There are 3 ways to turn a row about zero (a turn may also mirror it). The second row of each pair is the first, turned, with some noise. The first 27 pairs use one turn. New pairs use 2 turns, one after the other, and a turn may come again.
Known pairs, each followed by its turns in order:
[-8.7  5.4  1.6  5.7 18.0 57.0 32.3  5.8]
[ 12.9   9.1  16.0  19.0  27.8 -17.5  22.2  48.3] -> G

[ 20.4   7.6  23.0  36.1 -23.7  25.7   7.2  -3.4]
[ 13.5 -25.0  -8.2  40.2  -7.3 -32.5  -1.0  -5.1] -> H

[  7.1  25.6  -6.5 -17.5  18.6   5.1  15.9  33.1]
[ -8.9   2.0  -6.9  -3.1 -24.7  15.6  40.7   2.8] -> H

[-22.7  17.0 -28.2   4.2 -30.7  21.0   1.4 -26.0]
[-21.7  19.6  22.2   8.8  -9.3 -42.6   8.3  -4.1] -> G

[-19.9 -56.0   2.8  -2.1  -5.0  28.3  20.5   7.6]
[ 30.6   1.3  25.1 -37.1   4.3 -44.8   8.7  -8.5] -> H

[  9.2  -8.1  -9.3  -2.7 -22.8  -9.3  23.5  29.6]
[  5.0  27.8  -6.1   9.4  -1.7   9.6 -33.7   8.2] -> G

[ -1.1 -21.1  25.7  -6.3 -33.0 -19.1  26.5  -2.5]
[ 11.1  29.1  24.2  18.6 -11.0 -20.8 -16.1 -24.7] -> H

[ -7.6  47.1 -28.5 -25.8   5.6 -28.5   0.5   0.6]
[-21.0  28.3  -9.9  14.2   5.4  52.7  19.4  12.6] -> H

[-22.5   7.0 -23.3   1.6  25.3   3.6   1.7 -30.1]
[-15.5 -21.1  12.8  32.0  -3.3   1.4 -18.1 -19.1] -> A

[ -6.2 -13.5  11.3  27.2  42.9  37.8  12.7   5.0]
[ 11.1 -25.1  10.0  27.7 -31.8 -19.7  37.0  -8.5] -> A

[  2.7 -13.9   7.4   4.5   9.3  -3.5  10.1  11.4]
[  9.0   1.3   0.0   0.1 -16.4 -12.1   1.5  10.4] -> A

[ 29.7  -7.6  -6.8  -0.4 -42.9  12.4 -27.1  29.4]
[ 19.3   9.3  -0.7 -32.3  36.0  24.8  27.8  22.8] -> A

[ -8.4 -24.3  27.5   0.4   7.7  -5.0   9.0  -2.7]
[  8.0  -9.9  -6.4 -16.3 -28.0 -18.9  -6.5  -0.5] -> A

[ 25.4   7.7   3.6   6.8  -0.1 -10.4  11.0  -5.5]
[-15.1  -0.8 -10.3 -16.3  12.1   1.7  -9.3   7.4] -> G

[ 15.5  27.5  -6.9 -24.3   8.9 -24.0  24.3  -3.8]
[-18.5   3.8  -2.0 -32.1 -25.4  13.5 -11.0  25.4] -> G

[-25.5   0.4  -1.6  -3.2  13.3 -24.6  -6.4  -1.8]
[  7.0  -7.4  -9.0  14.3   1.9 -10.6 -29.9  -4.1] -> A

[ 12.1  -3.2  -4.3  30.6  32.6 -33.1   5.6  -3.0]
[-12.4  -8.9 -15.0  29.2 -11.7 -19.5  -8.5  35.4] -> A

[ -6.5  10.6  -3.5   0.4  17.6 -11.9  18.0  28.3]
[ 21.7  16.0 -10.8 -14.6 -11.1  11.2  -3.7  19.2] -> G

[  7.2 -19.2 -16.9  13.2  -2.1  -9.8  11.0 -33.0]
[ -9.1  -2.2  35.3   9.3  25.4  -6.3 -12.7   8.0] -> H

[ 10.9 -17.3 -23.7   0.2 -18.7 -42.1 -25.0 -43.8]
[ -4.3   2.8  30.6   9.4  27.2  29.2 -53.8   7.2] -> H

[-37.8 -25.1 -13.8  -9.1   4.0   5.8  -1.2  -6.9]
[  8.2   9.6   6.3  31.5 -21.4   0.9  24.3  -8.3] -> G

[-33.6 -18.1  21.6   4.9   0.1  17.5  16.0 -18.0]
[  3.8  19.1  -9.0 -10.5  16.4 -42.3  -3.4   0.1] -> H

[ -0.1   8.4 -12.2  -0.6   8.8  20.6  17.7  16.0]
[ 11.8   8.0   0.5   8.5   3.6 -10.3  -0.2  30.3] -> G

[-24.9   6.3 -29.2  16.7 -11.9  -2.2 -25.8 -16.8]
[ -3.2   3.9  -2.0   7.7 -21.9 -37.8  16.1 -29.1] -> G

[ -1.1  19.8 -19.4 -17.8   0.7  -2.4  -9.6 -28.1]
[-5.5  9.2 -5.1  7.4 13.5 18.4 -5.4 31.6] -> H

[-49.6  -5.0 -12.6  13.5 -24.2   8.6   3.5 -22.8]
[ -1.9 -27.4  25.4  -8.3  26.6 -24.0 -17.4 -31.2] -> A

[ 34.8   1.1   6.4 -17.7  12.9  15.3 -45.1  21.7]
[ 21.2   0.8 -31.8   4.6  -1.2  47.2  29.0  12.6] -> A

New pairs, each followed by its turns in order:
[ -8.2 -30.4   6.2   1.0 -17.0  -1.8  25.2   1.4]
[-26.2  13.3 -29.3  -6.7 -10.3  -1.0  -7.6   3.0] -> H A

[-15.1  22.8 -14.6  13.3  -3.1  23.7  -7.8   6.2]
[-33.2  -4.3   7.6   8.1   5.8 -23.9   0.4   5.4] -> A H

[-12.6 -16.3  14.2  13.6  25.5  -7.1  17.4 -32.1]
[ 22.3  15.0   8.8  -2.7  21.4   1.2 -29.7 -27.9] -> A H

[-15.5  -7.8  -0.3 -21.5 -12.7  40.2 -29.6  13.4]
[-13.2 -22.4 -10.9   7.7 -15.7   1.3 -41.8  25.5] -> H G

[ -5.9   3.0  14.5  21.2 -26.1  32.7 -26.2  19.0]
[-17.2 -14.2  15.9  -3.0   0.8  26.2  -8.1  45.6] -> H A

[ -0.4 -15.8  -1.4 -24.4 -23.0   9.5  -5.6 -41.4]
[ -4.2 -18.8  37.7  30.1  -6.7   9.9  14.6  -5.1] -> A G

[ -4.7  12.1  -0.8  24.2 -13.7  13.1 -23.7  18.9]
[-23.8  -9.5 -23.1  23.2  -0.6  -6.7   3.0  10.9] -> H G

[ 40.8  -9.0   5.3  37.4  -7.7  -6.3 -21.3  13.5]
[  1.3 -32.2   4.4  30.7  -4.7  30.9 -21.6  13.4] -> G A

[-14.9 -14.9  25.4 -21.3 -13.7  15.7  -3.4  -4.7]
[-13.0   1.0  10.0 -23.3  -8.3  30.8 -10.0  -5.9] -> A A

[  2.0 -25.0 -37.5  29.1   3.1  52.2   9.4  16.0]
[ -1.2   7.6  -7.3  41.6  17.7 -30.4  -0.5  52.2] -> G A

[ 15.6 -18.1  30.2  -1.7 -38.2  -3.6  47.0 -20.5]
[ -7.7   8.3 -13.0 -52.3  27.0   3.7  -9.1 -42.0] -> H G

[  9.5  16.8   6.2 -28.5 -41.4 -31.0   1.4   9.5]
[ 15.1 -29.3 -24.8  40.9   4.9  -9.9   2.2  19.0] -> H H

[ 14.7  26.8  28.8   9.1  20.9 -14.2 -17.8  -5.6]
[ -5.3 -18.5  13.8  24.9 -17.8  23.0  -0.2  19.8] -> G G

[ 23.3   2.7  13.6  15.2  14.0  -8.6 -10.1 -27.3]
[ 23.4 -11.1  29.2  -1.1  13.3 -16.7 -15.3  -4.6] -> A A

[  4.6 -11.4   9.2   7.8  31.2  -6.1  -7.2 -26.8]
[  3.9  11.1  27.3 -14.3  13.3 -19.2  22.8   7.1] -> G H

[-38.0  21.7 -12.8 -11.8  13.7  -1.4  11.2   8.6]
[-10.9  15.0  15.8 -20.2  11.7   8.8 -36.0   5.7] -> G G

[  1.5  -5.6 -18.8  54.7   7.3  33.3  25.9  14.8]
[-10.5 -10.3  12.0  -4.8 -50.3 -32.7 -25.7  33.0] -> H A

[  3.4  54.0 -15.6  11.6  13.5 -19.7 -35.7  31.9]
[ 10.4  15.7  36.3  -3.1 -30.0  46.4 -32.6  18.2] -> G H

[ -6.0 -16.0 -36.4  12.5   1.2  29.7   3.9  -4.7]
[-17.4 -10.7  12.5  14.3  18.4  10.8  10.6 -38.3] -> G H

[-14.3  12.2   2.9 -13.1  12.6 -13.9  25.5 -37.7]
[ 12.7  13.6 -22.7   2.7  31.6   2.5 -31.2  -7.4] -> A H

[ 10.1  29.2 -50.0   4.6 -14.8  12.9 -21.6   0.6]
[ -3.2   7.2 -16.3 -13.7 -31.6  17.8 -20.2 -47.0] -> G G

[ -5.1 -21.9   8.3 -19.8 -10.0   1.3  22.7  19.1]
[ 15.7  -8.0   5.1  -6.6  33.8 -25.9  -1.7  -0.7] -> G G

[-10.1  13.2 -17.3   9.3  -7.7  -5.2  -3.7  21.4]
[-27.7 -17.0  -4.1   3.3  -9.5   4.1   2.1  -3.0] -> A H

[  7.6  -2.4  23.7   6.6  14.8  -7.2 -39.2   1.0]
[ -6.1   2.6 -24.7  27.2 -17.7 -19.8  -9.4  16.4] -> A G

[-18.3 -18.7 -17.1 -33.4 -10.2 -15.0 -12.4   0.1]
[-17.4  16.3  14.2   9.5  30.7 -13.8  -6.8 -27.6] -> G G

[-10.5 -19.9 -12.5 -19.8  23.1 -40.0 -15.5  16.4]
[ 48.4 -14.5  20.8  21.2   9.2  -5.4 -10.1  19.7] -> G H

[ 15.0 -10.7 -11.3  13.2 -17.9  37.4  32.1  41.9]
[-23.9  23.9   2.2  28.7 -47.0 -18.4  17.4  -9.1] -> A H

[ -1.5 -23.5 -10.4   4.3  21.2  19.5 -20.7 -10.9]
[ 18.5 -14.4  24.9  -9.0  -0.8 -27.1  -6.5  -5.6] -> A H

[  9.5 -13.0   8.4  29.9  -2.9   5.9  15.7  16.4]
[  4.6  28.5   0.9  -7.1  -9.9 -16.7 -13.5  18.2] -> A A

[ 14.3  -5.1 -36.6  21.6  36.3   5.8 -15.6 -24.7]
[ 13.6 -26.7   1.5 -16.7  15.0 -40.5   4.5 -35.8] -> A H

[-11.0  44.9 -16.9   8.8  34.0  -8.6 -19.0  19.5]
[ 17.3   6.9  11.8 -25.5  34.6 -16.5  37.1  19.5] -> H H

[-21.6  -9.0  25.9  -4.6  24.6 -26.4 -11.0  -3.4]
[  2.8  22.5 -24.9 -11.3  21.7  22.2 -11.8  20.5] -> H H

[  1.4 -24.0 -27.7  -6.7 -25.8 -11.1  -3.8  18.7]
[ 12.2 -22.8 -12.8  17.8  25.0  13.0 -19.7  -5.8] -> G H

